Every row belongs to one group in each of 3 separate groupings. Each group adds its own fixed numbers to the row, and there is some noise. The rows also spread widely along 13 directions, which tell nothing about the answers.
In the rows, zero is written as 100.
Known rows, each followed by its group in each grouping:
105 126 84 100 75 110 92 72 144 123 96 96 111 116 64 102 119 95 98 107
 152 69 98 64 94 103 117 75 88 102 83 124 98 83 117 63 80 142 92 101 113
 76 105 81 93 : k354 k288 Ziba
97 96 92 139 109 125 65 78 155 128 112 98 96 97 109 116 101 58 122 113
 139 127 92 116 134 109 93 108 99 91 79 114 102 99 128 102 106 117 63
 115 110 114 92 82 86 : k615 k261 laguf
108 106 104 140 106 103 77 88 122 112 88 97 96 98 124 102 70 60 138 110
 123 125 77 126 104 107 72 112 85 89 87 100 91 110 106 103 84 106 66 100
 97 118 77 86 91 : k976 k72 rup
93 117 81 71 145 97 124 76 90 131 105 153 113 137 102 103 76 76 103 106
 84 138 76 143 109 143 106 99 88 93 107 92 107 98 117 119 141 110 84 114
 92 136 103 105 106 : k181 k261 laguf
105 81 83 105 70 78 94 152 110 95 97 85 72 116 91 73 116 142 85 96 120
 99 140 147 108 76 106 93 110 128 89 95 113 114 83 112 130 110 79 97 116
 76 100 79 106 : k504 k639 luf
108 136 69 102 80 91 121 98 95 129 115 114 132 141 48 108 116 75 84 134
 130 78 91 77 134 129 140 103 114 102 73 124 93 138 91 105 148 79 90 158
 94 126 103 97 85 : k44 k72 luf
115 77 103 125 79 78 82 134 120 72 138 59 99 55 95 92 120 124 93 68 87
 88 101 89 84 61 47 83 107 135 97 107 70 92 71 89 72 105 78 81 86 96 71
 85 112 : k615 k203 rup
102 60 88 109 115 99 138 103 65 102 87 111 94 114 142 113 69 115 153 78
 71 143 49 134 75 88 66 123 102 91 129 81 111 115 102 129 114 74 83 90
 103 117 85 91 112 : k504 k639 Ziba
107 143 92 121 87 91 99 55 102 108 107 86 110 91 95 85 155 97 85 111 124
 40 85 47 72 86 109 76 100 100 66 106 108 58 111 60 43 130 130 109 97 68
 83 75 122 : k44 k203 laguf
144 186 127 123 87 73 56 118 110 105 97 81 126 96 99 77 86 56 112 126
 102 76 91 82 98 129 80 113 49 118 52 83 104 118 97 101 88 77 100 105
 122 112 63 108 85 : k181 k288 rup
129 93 104 121 104 87 90 111 80 84 99 67 91 89 130 99 85 84 130 100 77
 90 58 93 76 69 62 125 93 108 82 87 126 117 116 95 90 50 113 99 103 110
 76 82 130 : k976 k72 Ziba
100 75 95 105 67 119 70 129 126 104 83 55 78 100 104 117 77 87 138 110
 138 127 110 127 126 66 75 129 100 91 91 114 125 152 116 85 118 80 64 98
 119 98 121 92 91 : k354 k288 Ziba
82 109 95 78 84 115 107 81 103 98 82 96 107 87 96 93 73 75 153 72 83 96
 73 84 85 98 41 97 67 71 146 96 105 88 101 70 79 100 91 87 134 90 136
 116 66 : k44 k288 rup
90 74 98 122 136 101 90 86 130 121 122 65 93 73 94 62 100 109 102 82 90
 136 120 142 138 95 83 80 126 95 103 100 49 69 100 77 88 113 97 82 102
 107 105 92 95 : k44 k203 rup
90 118 116 124 110 78 74 99 113 96 95 109 79 101 85 59 135 92 67 106 86
 75 128 134 117 107 127 85 99 105 76 75 121 68 107 112 93 100 112 96 136
 65 92 98 80 : k181 k261 laguf
102 126 67 66 51 101 88 141 129 126 116 67 119 121 27 100 104 80 79 126
 150 83 127 81 134 108 103 96 102 119 78 132 99 141 94 67 147 97 85 143
 112 108 132 91 88 : k615 k72 rup
130 123 113 62 144 88 86 70 117 99 104 61 113 100 114 92 51 101 98 88 81
 115 76 97 52 93 47 103 83 123 100 123 68 96 122 69 95 105 113 97 83 134
 92 93 150 : k181 k203 laguf
118 96 75 154 108 80 108 102 110 126 137 122 96 111 88 94 161 96 68 122
 121 83 97 111 114 109 129 81 119 127 44 95 110 75 97 117 96 116 89 121
 77 102 54 60 116 : k615 k72 rup
99 152 88 101 51 76 102 146 41 70 76 70 114 86 111 62 79 94 119 111 132
 99 112 127 109 110 87 97 95 84 76 91 81 131 72 86 91 102 88 95 92 88 93
 116 97 : k976 k72 rup
109 134 149 135 99 84 57 50 144 90 70 114 101 115 54 81 77 79 84 89 90
 77 113 97 97 114 112 92 87 80 112 113 69 78 90 120 89 84 103 96 163 87
 94 121 23 : k615 k288 Ziba
95 164 119 50 108 97 75 60 112 87 86 70 132 88 67 87 78 60 76 107 100 61
 108 61 80 111 84 88 73 89 105 124 86 96 128 53 88 99 119 114 107 100
 140 110 102 : k181 k261 laguf
103 101 93 106 86 96 102 84 81 85 93 26 102 69 87 60 105 111 105 94 113
 77 98 83 90 72 94 90 133 84 94 111 72 95 120 39 75 86 144 100 105 75
 119 85 121 : k181 k72 Ziba
106 130 105 126 74 74 96 105 81 74 85 102 94 94 91 68 116 92 95 104 104
 59 91 94 82 99 105 95 90 88 82 80 117 94 82 99 75 82 113 104 128 67 86
 105 77 : k181 k72 rup
82 44 79 148 72 110 133 84 103 106 93 116 81 105 89 103 112 128 137 58
 103 117 66 111 95 87 106 104 129 68 125 93 90 87 79 116 103 91 94 102
 142 73 90 91 61 : k615 k639 Ziba
118 101 87 92 116 102 126 40 105 123 84 106 112 138 68 98 68 120 101 92
 109 103 57 91 77 107 123 96 119 79 100 122 72 84 135 82 125 90 142 136
 131 103 117 92 101 : k504 k261 laguf
92 102 77 39 109 89 118 120 70 94 95 79 107 121 82 82 52 118 87 106 104
 123 126 152 99 105 89 90 115 101 114 115 77 125 96 72 142 111 89 103 72
 120 133 97 126 : k976 k72 rup
121 128 95 167 79 102 85 53 128 128 82 123 92 127 104 110 125 78 118 120
 151 77 67 86 93 105 136 106 92 85 53 102 117 85 121 109 79 101 106 124
 130 83 71 80 79 : k504 k288 laguf
92 84 97 87 90 124 71 84 154 105 90 55 101 81 87 101 77 87 128 76 107
 111 95 91 97 74 58 92 93 96 126 130 77 92 120 56 89 109 84 84 116 90
 128 88 92 : k976 k288 Ziba
73 83 106 138 100 97 104 109 49 75 99 95 97 53 109 76 114 84 106 87 84
 116 124 134 135 90 82 99 126 68 112 81 85 104 78 105 83 78 86 92 90 88
 101 115 69 : k615 k203 rup
110 95 88 107 108 108 92 50 138 135 68 139 77 170 76 127 57 82 113 122
 132 102 68 117 79 110 120 128 93 80 89 113 127 124 122 112 135 78 91
 139 137 114 98 85 76 : k976 k72 rup
100 91 105 140 109 111 88 97 64 96 91 62 97 51 125 89 78 58 142 115 94
 125 95 122 132 84 68 136 122 58 99 92 90 140 111 82 93 33 102 112 97
 109 104 110 88 : k44 k203 rup
100 38 123 141 137 99 84 79 106 73 109 93 77 74 130 110 109 104 94 78 68
 113 85 134 88 56 77 104 117 101 116 98 105 79 116 124 74 74 83 78 84
 100 81 75 115 : k504 k261 Ziba
108 84 68 68 107 105 115 127 67 106 104 42 100 102 114 98 78 105 109 127
 133 131 106 139 106 83 89 114 127 106 78 115 104 150 134 64 126 98 91
 113 51 120 123 70 163 : k181 k72 Ziba

New rows. What belongs after each?
110 130 126 92 148 65 86 93 77 73 100 87 102 89 120 51 90 110 53 100 78
 98 132 153 96 101 98 71 103 115 86 93 74 69 114 99 79 123 108 75 67 104
 90 92 133 : k504 k261 laguf
74 92 82 42 88 100 108 107 73 100 83 87 81 107 66 74 96 110 82 103 74 64
 120 102 101 77 92 100 101 84 123 92 146 116 105 60 125 61 130 113 144
 68 157 105 91 : k44 k203 rup
98 86 93 84 135 106 113 86 99 134 103 108 105 129 92 92 57 86 123 92 72
 148 89 147 127 126 90 111 103 88 126 96 88 109 110 109 139 78 93 93 118
 133 120 105 79 : k44 k288 Ziba
117 108 100 100 54 84 88 139 96 85 80 54 94 100 86 88 61 99 125 100 106
 91 79 100 94 78 60 122 90 102 95 97 109 144 84 95 121 45 105 113 147 91
 112 108 86 : k504 k72 rup
93 164 103 98 96 74 121 42 83 107 63 132 121 135 54 51 87 102 74 98 112
 83 101 105 97 149 152 63 107 57 99 95 61 55 104 94 96 120 142 112 157
 73 118 119 50 : k504 k261 laguf
100 107 74 66 96 108 117 75 120 118 96 114 123 131 67 115 51 89 122 84
 116 120 64 89 82 124 68 95 86 91 125 125 74 107 96 85 123 121 81 119
 109 129 113 100 87 : k615 k72 rup
94 89 71 86 114 106 123 71 91 128 99 69 101 109 67 78 100 106 100 110
 103 103 96 107 110 105 126 90 135 76 97 104 86 99 130 59 122 80 139 125
 115 96 131 86 108 : k181 k72 Ziba
106 89 105 104 99 111 69 110 120 94 95 77 96 95 110 115 78 80 113 101 99
 105 93 116 96 76 75 118 90 102 98 108 117 124 117 99 104 79 69 94 107
 105 104 89 109 : k976 k261 Ziba
88 43 96 123 123 94 130 77 63 76 102 90 86 74 101 82 98 125 100 60 75
 123 91 142 103 76 97 91 155 67 127 96 61 77 103 96 106 82 122 103 101
 89 110 91 100 : k615 k261 laguf
107 136 101 130 64 65 96 113 63 79 76 122 86 118 91 60 124 112 76 110
 122 65 117 124 107 108 139 90 104 83 61 76 119 89 85 122 92 101 108 107
 131 60 81 101 77 : k615 k261 laguf
123 84 111 110 134 117 80 61 126 137 98 60 102 111 90 113 40 73 131 115
 99 136 83 123 126 94 87 137 116 73 99 124 78 134 137 89 141 37 110 123
 115 144 120 93 92 : k44 k288 Ziba
112 105 98 77 67 85 82 121 135 91 98 78 102 120 60 83 80 123 79 86 117
 95 118 107 100 92 92 81 99 116 102 122 83 108 90 97 124 117 86 93 135
 87 111 97 90 : k615 k261 Ziba
140 159 119 91 116 63 75 107 113 109 119 108 127 131 56 76 84 90 52 120
 92 80 121 98 104 130 105 97 79 136 63 109 84 112 82 118 129 86 95 118
 104 134 73 109 89 : k615 k203 rup
100 103 82 86 106 116 109 55 140 142 71 117 90 156 88 111 67 100 124 113
 140 122 81 116 87 114 119 108 95 81 102 120 109 108 129 92 130 114 105
 133 137 99 113 81 95 : k504 k639 laguf
117 132 120 98 122 82 93 68 111 85 116 83 125 75 77 81 109 93 74 90 87
 66 106 69 82 96 81 70 89 111 102 114 63 62 103 65 60 113 108 91 77 100
 94 93 104 : k354 k288 rup
87 110 104 65 110 114 106 50 115 106 87 129 129 129 93 144 58 77 114 98
 124 124 70 83 77 111 75 107 76 79 121 140 86 120 104 89 111 114 64 124
 91 129 109 113 91 : k354 k203 laguf
103 69 104 152 81 86 88 112 104 77 109 66 86 79 88 94 108 113 98 90 110
 110 99 129 123 80 108 110 136 89 88 100 64 110 86 109 112 65 97 116 112
 87 95 104 85 : k181 k261 laguf
75 76 86 116 56 107 133 90 72 74 71 89 92 88 96 94 101 122 136 62 104
 103 77 105 84 75 85 99 120 63 139 99 86 99 85 86 88 94 105 104 129 64
 118 106 75 : k504 k639 laguf
85 144 66 95 53 123 127 80 61 110 82 78 139 83 87 103 104 64 135 114 157
 85 77 45 105 96 95 102 107 59 88 124 95 130 109 45 85 108 109 136 96 87
 123 100 97 : k615 k203 laguf
73 102 89 113 108 113 120 95 53 99 94 122 97 83 134 100 114 42 146 106
 81 111 64 107 108 116 76 120 88 61 112 67 145 110 107 97 91 73 91 110
 110 99 110 107 86 : k181 k72 laguf
99 75 97 74 129 107 135 45 85 116 95 127 113 130 77 126 52 99 102 97 94
 116 68 106 71 104 95 122 116 76 134 128 83 122 100 104 136 64 87 140 71
 135 111 97 104 : k44 k639 rup
99 132 108 115 40 85 72 124 135 79 98 42 115 73 43 65 95 93 118 72 100
 83 97 68 122 101 81 91 91 91 104 104 59 104 81 76 105 75 121 106 180 71
 126 137 45 : k181 k261 laguf
68 58 132 101 116 112 97 72 100 58 109 95 118 57 90 123 92 89 86 64 77
 123 115 103 98 78 51 90 125 83 162 137 44 97 79 102 72 101 45 84 55 120
 114 113 69 : k615 k203 Ziba
92 158 89 18 93 98 105 93 134 108 104 137 132 133 49 110 85 72 97 81 74
 83 83 62 83 145 69 77 35 117 138 109 113 93 90 84 131 120 84 107 134
 114 133 126 66 : k181 k288 laguf
100 127 99 102 106 97 104 98 102 111 121 85 137 76 112 85 96 78 136 88
 81 124 79 89 111 116 55 83 80 103 108 97 71 89 90 86 75 106 83 79 95
 124 89 112 91 : k44 k203 Ziba
104 94 101 100 117 85 93 130 82 103 109 74 80 86 110 61 106 95 112 96 61
 118 119 140 124 94 75 103 100 107 100 63 116 98 103 95 123 76 121 92
 124 96 100 94 112 : k615 k639 laguf
79 108 95 89 98 98 92 119 95 101 105 92 106 103 74 76 112 101 79 103 94
 101 138 126 127 110 108 84 107 105 107 100 91 103 84 90 111 106 82 88
 108 94 115 108 81 : k976 k203 Ziba
100 53 88 107 93 94 111 82 125 92 110 51 103 98 71 90 78 138 101 65 114
 130 88 120 96 77 84 83 148 96 125 136 22 87 94 72 111 105 112 107 99
 106 121 91 103 : k504 k72 laguf
81 109 94 72 132 124 133 26 92 110 98 142 144 115 64 134 105 73 68 99 96
 80 78 57 80 111 120 83 108 81 130 138 90 79 129 81 94 102 88 128 69 119
 128 94 94 : k504 k261 Ziba
102 138 133 138 122 86 47 89 135 96 85 105 92 93 126 70 73 58 110 113
 107 116 121 150 110 125 77 95 65 100 81 86 86 80 95 114 67 126 63 71
 108 106 70 106 77 : k976 k72 rup
96 86 93 104 122 108 114 51 112 93 99 152 105 117 120 147 99 98 87 102
 144 103 75 106 64 87 95 92 97 101 97 129 111 85 112 104 74 149 37 102
 38 110 67 68 125 : k354 k261 rup
115 137 103 106 85 91 70 107 137 97 112 75 122 85 84 90 86 75 109 97 106
 93 85 76 92 102 59 94 76 121 89 114 72 99 87 79 87 109 80 97 98 115 88
 100 103 : k976 k72 rup
108 77 126 168 96 98 53 92 155 84 109 35 85 49 84 80 108 100 109 76 97
 101 102 96 108 66 70 103 117 101 95 108 56 94 86 86 74 69 103 95 134 84
 86 105 72 : k181 k203 rup
120 110 109 92 119 82 110 117 59 81 132 80 136 62 133 102 84 81 123 88
 49 103 59 84 82 87 28 108 81 116 118 93 95 121 84 94 85 64 90 92 58 139
 81 107 133 : k44 k203 rup
89 60 68 92 46 99 127 101 84 93 77 88 81 130 97 109 78 140 136 89 135 99
 66 112 78 73 93 102 116 76 114 112 108 119 88 90 107 101 93 105 125 75
 116 87 98 : k44 k72 Ziba
69 106 106 132 74 96 82 114 125 81 98 143 81 99 110 106 131 64 100 105
 115 91 109 127 105 112 91 89 73 97 106 86 130 91 66 131 72 131 30 86
 105 80 82 109 54 : k181 k72 rup
113 134 78 113 77 82 97 114 102 139 114 99 108 120 53 72 130 77 116 114
 82 74 82 78 146 130 124 106 91 99 77 73 131 106 100 92 141 40 145 134
 176 92 117 111 62 : k44 k288 laguf
121 99 115 58 142 68 110 101 69 81 100 129 101 147 108 107 61 110 66 110
 76 117 100 144 70 105 88 103 88 122 102 107 115 122 100 124 129 89 73
 94 60 138 87 99 137 : k354 k72 Ziba
131 104 98 99 105 90 77 124 116 112 107 68 100 111 110 103 77 107 104
 117 119 118 106 127 95 85 92 119 102 132 67 113 99 135 102 106 124 94
 72 101 75 122 68 69 142 : k976 k639 Ziba
123 125 69 99 113 101 94 87 138 159 111 85 101 127 58 86 103 72 104 132
 113 85 75 79 117 125 118 110 92 111 58 96 120 108 131 70 138 67 139 143
 146 114 114 83 101 : k181 k72 rup
105 147 98 79 99 88 97 101 96 100 91 115 117 115 111 73 90 93 109 92 96
 93 104 114 86 118 81 72 65 108 97 92 103 78 97 92 79 144 80 65 101 93
 86 96 102 : k976 k288 Ziba
114 141 73 82 64 97 96 127 108 116 100 73 113 98 89 78 81 91 138 92 116
 90 82 82 102 106 64 95 73 108 85 95 103 106 102 74 102 115 103 93 131
 94 106 94 99 : k615 k288 rup
88 104 70 61 120 97 138 71 82 121 122 95 126 108 74 88 112 104 91 99 95
 93 94 93 100 117 102 66 113 100 112 118 78 73 113 54 98 122 118 105 79
 108 124 86 124 : k44 k72 Ziba
62 103 80 79 60 108 102 84 123 90 65 121 95 112 83 93 90 114 113 76 129
 94 102 109 74 95 85 72 86 78 131 113 93 83 78 80 73 156 65 81 125 62
 112 110 65 : k976 k203 rup
130 119 123 98 138 90 71 57 136 102 104 53 121 86 74 86 57 71 106 93 72
 90 70 69 79 99 63 108 93 104 108 125 51 95 121 64 96 61 131 108 107 130
 104 98 105 : k976 k72 rup
136 90 96 86 132 59 104 118 66 98 101 98 73 138 106 72 101 134 65 117 72
 86 98 146 92 84 124 106 113 122 63 73 147 103 128 114 144 56 137 114
 119 98 94 73 145 : k504 k261 laguf
117 145 110 160 65 76 83 83 96 96 71 107 83 123 105 72 107 85 99 121 139
 56 95 105 95 99 125 104 93 85 59 94 111 100 92 119 67 96 101 111 133 71
 65 96 75 : k44 k72 luf
92 123 104 38 123 98 100 78 84 88 75 87 117 114 92 87 27 82 100 101 102
 119 105 128 82 113 68 99 93 85 126 123 66 115 110 69 113 112 87 98 75
 129 129 107 104 : k976 k72 rup
93 129 79 86 59 77 109 149 72 94 97 102 95 108 93 52 134 118 96 95 95 69
 116 101 99 104 95 72 76 114 84 68 142 83 81 91 89 126 104 70 146 59 95
 103 92 : k615 k203 Ziba
110 74 89 79 116 80 125 92 83 97 97 98 83 119 71 76 72 124 100 76 60 102
 78 117 83 96 83 100 114 94 123 89 95 92 101 94 135 58 138 111 142 101
 118 93 96 : k615 k72 rup
114 91 50 125 77 99 121 98 119 152 113 82 98 120 58 86 114 108 115 110
 135 100 78 92 124 109 121 97 130 95 68 104 95 100 112 77 127 91 127 136
 138 94 103 76 97 : k615 k72 rup
86 111 133 126 119 97 87 62 88 60 80 164 90 99 139 116 96 72 85 98 97 81
 88 122 57 99 83 102 74 84 116 94 127 85 97 136 54 118 43 85 75 92 69
 103 85 : k181 k261 rup
100 128 118 121 126 100 85 44 129 118 98 87 119 99 78 70 84 69 111 92 83
 99 87 95 110 125 91 86 91 80 110 102 54 68 107 89 79 91 119 94 131 111
 107 108 68 : k44 k72 Ziba
111 130 92 108 95 103 104 81 100 120 59 82 102 119 109 79 34 90 146 102
 131 133 87 133 97 122 99 119 105 65 100 113 60 122 119 90 118 101 100
 110 121 109 110 111 84 : k181 k288 luf
58 98 107 113 65 133 86 46 102 96 42 116 92 105 77 113 87 60 127 94 121
 83 98 90 96 95 109 111 98 27 142 116 117 108 114 81 84 75 88 115 150 62
 145 116 23 : k976 k288 Ziba
100 161 83 69 88 78 121 132 73 98 114 128 136 101 94 83 107 82 114 86 75
 88 78 90 92 143 72 77 55 119 111 78 107 89 69 102 98 128 74 82 93 108
 91 122 95 : k181 k288 rup
98 81 68 78 78 92 157 65 59 88 89 127 107 127 83 118 87 138 100 73 119
 96 53 86 53 87 104 90 129 80 121 129 81 106 87 94 115 112 104 127 84 96
 102 94 110 : k615 k203 laguf
72 100 75 99 91 123 124 37 94 124 68 122 98 126 73 108 108 86 108 111
 136 80 73 88 107 103 142 101 119 45 105 112 117 92 132 75 107 89 124
 142 133 73 133 94 72 : k44 k261 laguf
132 165 94 72 103 93 102 97 71 103 91 105 123 122 115 91 111 84 87 138
 119 56 96 82 68 101 101 90 70 122 54 103 142 102 128 82 79 122 98 97 65
 108 91 73 148 : k504 k288 Ziba
116 72 81 90 102 76 115 106 84 108 108 87 79 128 107 89 81 139 113 84 90
 109 85 140 93 85 85 107 114 103 92 92 106 103 99 102 136 89 111 104 104
 105 99 83 123 : k44 k288 laguf
93 73 89 139 91 105 106 78 130 110 88 103 90 105 89 97 79 96 142 76 100
 127 61 113 101 103 76 101 103 75 120 93 71 86 91 108 98 88 97 104 151
 95 96 110 54 : k504 k72 rup
81 128 62 99 15 107 101 122 104 99 81 95 116 119 63 99 117 102 100 113
 171 73 103 79 111 99 132 90 103 89 75 120 108 125 88 84 108 118 73 119
 123 67 108 98 76 : k976 k261 Ziba
50 94 98 97 122 114 99 62 115 89 104 124 92 76 102 95 145 61 94 88 86 94
 109 100 101 104 80 67 89 87 138 92 108 50 109 73 57 144 74 87 92 76 125
 97 86 : k181 k72 laguf
91 164 113 59 105 98 96 77 111 107 83 171 135 136 69 119 69 43 89 107 76
 82 78 72 88 151 81 95 33 97 128 100 122 97 98 125 116 96 70 112 131 121
 110 128 47 : k504 k261 rup
94 111 116 74 121 74 89 139 89 92 127 103 110 101 107 83 121 99 71 105
 68 105 137 142 116 105 76 78 81 132 98 87 115 104 80 106 96 117 55 73
 67 117 93 98 118 : k44 k203 Ziba
113 81 94 105 104 89 99 88 144 114 132 99 116 102 76 114 86 95 116 73 78
 110 57 82 90 102 55 90 90 118 125 113 70 87 79 100 107 92 86 101 103
 129 87 95 92 : k44 k72 rup
109 88 143 109 104 64 68 111 121 50 111 90 85 99 74 85 91 133 34 88 101
 87 157 154 87 79 95 80 117 123 103 123 52 100 58 120 98 110 55 82 57 99
 87 103 89 : k181 k288 rup
122 160 122 106 122 94 72 74 127 113 85 137 122 136 122 110 58 57 105
 129 125 123 91 117 93 143 96 108 55 106 70 106 101 102 116 129 89 131
 49 89 95 133 62 105 99 : k354 k261 Ziba
93 47 119 135 138 96 92 82 88 76 104 91 62 63 126 92 131 102 82 101 72
 87 112 129 87 48 76 101 123 102 105 86 128 87 114 95 64 66 98 94 81 78
 97 74 115 : k504 k203 rup
106 109 58 128 37 87 107 128 107 98 115 86 104 93 77 90 150 110 106 97
 138 59 77 67 95 85 100 82 103 118 69 99 108 99 76 77 78 120 92 107 101
 67 77 78 111 : k976 k72 rup
133 122 103 153 91 78 86 126 83 97 103 95 109 96 122 92 98 88 121 112
 102 108 78 114 114 106 102 115 95 105 51 78 109 118 100 130 93 69 87
 100 120 105 55 101 102 : k354 k261 Ziba
100 106 111 128 108 101 96 40 115 99 54 142 73 136 124 105 81 95 116 97
 121 101 81 126 69 104 113 101 87 63 110 101 109 73 113 116 76 120 95 95
 130 80 91 90 65 : k504 k288 laguf
67 86 94 74 139 125 108 75 104 105 109 96 111 86 113 110 97 66 113 92 95
 137 103 116 111 108 65 83 98 91 131 112 90 83 122 64 78 135 61 82 63
 117 127 93 117 : k354 k72 Ziba
124 66 99 150 66 59 101 138 81 74 106 71 73 90 103 74 106 149 100 78 99
 84 88 131 96 63 95 104 127 110 75 85 97 104 71 120 95 71 106 89 121 72
 65 88 110 : k44 k261 rup
97 165 78 102 81 92 127 93 50 102 72 106 125 107 117 60 86 87 135 107
 127 107 84 116 100 142 106 78 89 74 81 86 81 88 98 85 69 143 100 78 105
 92 85 106 97 : k976 k72 Ziba
114 105 56 90 93 98 105 112 101 150 106 95 83 141 95 91 127 103 105 137
 127 83 91 109 116 94 129 111 101 110 48 87 166 118 133 75 133 86 123
 133 132 95 103 70 132 : k44 k203 laguf
93 84 120 135 108 64 96 127 75 52 131 88 99 77 100 75 137 114 57 91 82
 108 137 150 124 90 98 74 125 116 98 91 59 83 63 114 81 102 80 83 56 99
 84 103 99 : k504 k72 laguf
99 116 77 78 67 120 85 105 150 126 106 104 115 128 70 143 112 64 112 118
 146 86 89 67 113 97 92 107 70 116 89 132 131 129 109 85 130 103 65 134
 111 108 127 86 91 : k504 k288 laguf
105 132 87 106 136 111 130 49 63 141 84 103 123 115 89 84 96 78 112 126
 105 106 82 93 102 136 140 110 123 66 87 100 94 103 136 80 109 72 135
 137 95 110 106 89 106 : k181 k639 Ziba
133 98 87 89 105 91 114 74 107 103 110 78 134 108 70 111 36 120 97 80
 123 125 67 99 79 102 79 101 129 106 100 147 24 114 103 88 129 103 92
 121 71 143 96 89 125 : k615 k261 rup
122 63 73 129 105 105 103 127 99 121 106 74 72 103 113 102 103 115 120
 120 118 112 94 137 108 75 101 127 118 115 66 87 136 131 119 104 129 64
 98 117 103 100 90 63 132 : k504 k639 rup
149 100 125 90 117 62 73 76 127 86 104 84 93 118 61 93 63 113 71 86 63
 56 75 71 49 75 64 109 88 131 103 113 95 98 102 101 113 46 135 120 134
 113 90 89 104 : k615 k72 rup
86 117 101 102 102 88 74 88 138 106 95 117 71 119 98 73 130 108 72 114
 128 90 137 132 101 101 119 77 91 111 74 97 119 71 99 95 77 154 87 86
 117 68 89 85 100 : k181 k203 laguf
76 108 89 78 114 108 107 73 85 97 74 124 74 119 124 95 113 88 90 126 127
 79 107 126 76 97 109 88 90 88 97 99 152 91 126 85 72 138 81 93 79 78
 107 74 122 : k181 k72 Ziba
141 80 102 115 102 82 101 100 92 91 105 100 100 108 107 129 58 98 114 92
 84 97 45 93 72 78 64 131 99 110 98 107 105 132 104 125 130 47 91 126
 107 131 75 90 117 : k615 k261 rup
81 98 84 61 104 101 129 74 108 94 101 127 110 121 81 116 82 110 90 81
 106 102 81 96 61 102 74 75 91 102 137 127 81 80 89 81 92 142 72 100 80
 111 118 91 102 : k504 k72 rup
82 69 89 91 92 83 103 145 108 81 107 76 82 106 98 74 94 137 84 85 112
 137 140 171 113 87 80 73 123 122 108 105 71 97 75 98 102 142 56 65 80
 98 112 90 111 : k504 k72 Ziba
146 100 83 104 116 89 86 96 114 140 94 18 95 107 92 59 63 123 123 105 96
 109 83 103 100 83 99 117 124 110 61 105 83 118 143 57 126 55 165 107
 152 104 101 80 138 : k976 k203 Ziba
86 94 103 112 68 88 116 101 53 69 79 136 93 108 113 113 91 106 119 82
 102 105 82 114 83 93 80 112 99 72 119 94 112 126 67 129 106 87 71 105
 113 88 89 117 70 : k615 k203 laguf
109 129 97 103 87 95 90 120 69 94 112 33 125 50 64 62 115 78 98 105 90
 75 120 70 131 90 78 97 115 96 84 99 81 119 103 51 96 60 133 115 110 95
 125 107 94 : k615 k203 rup
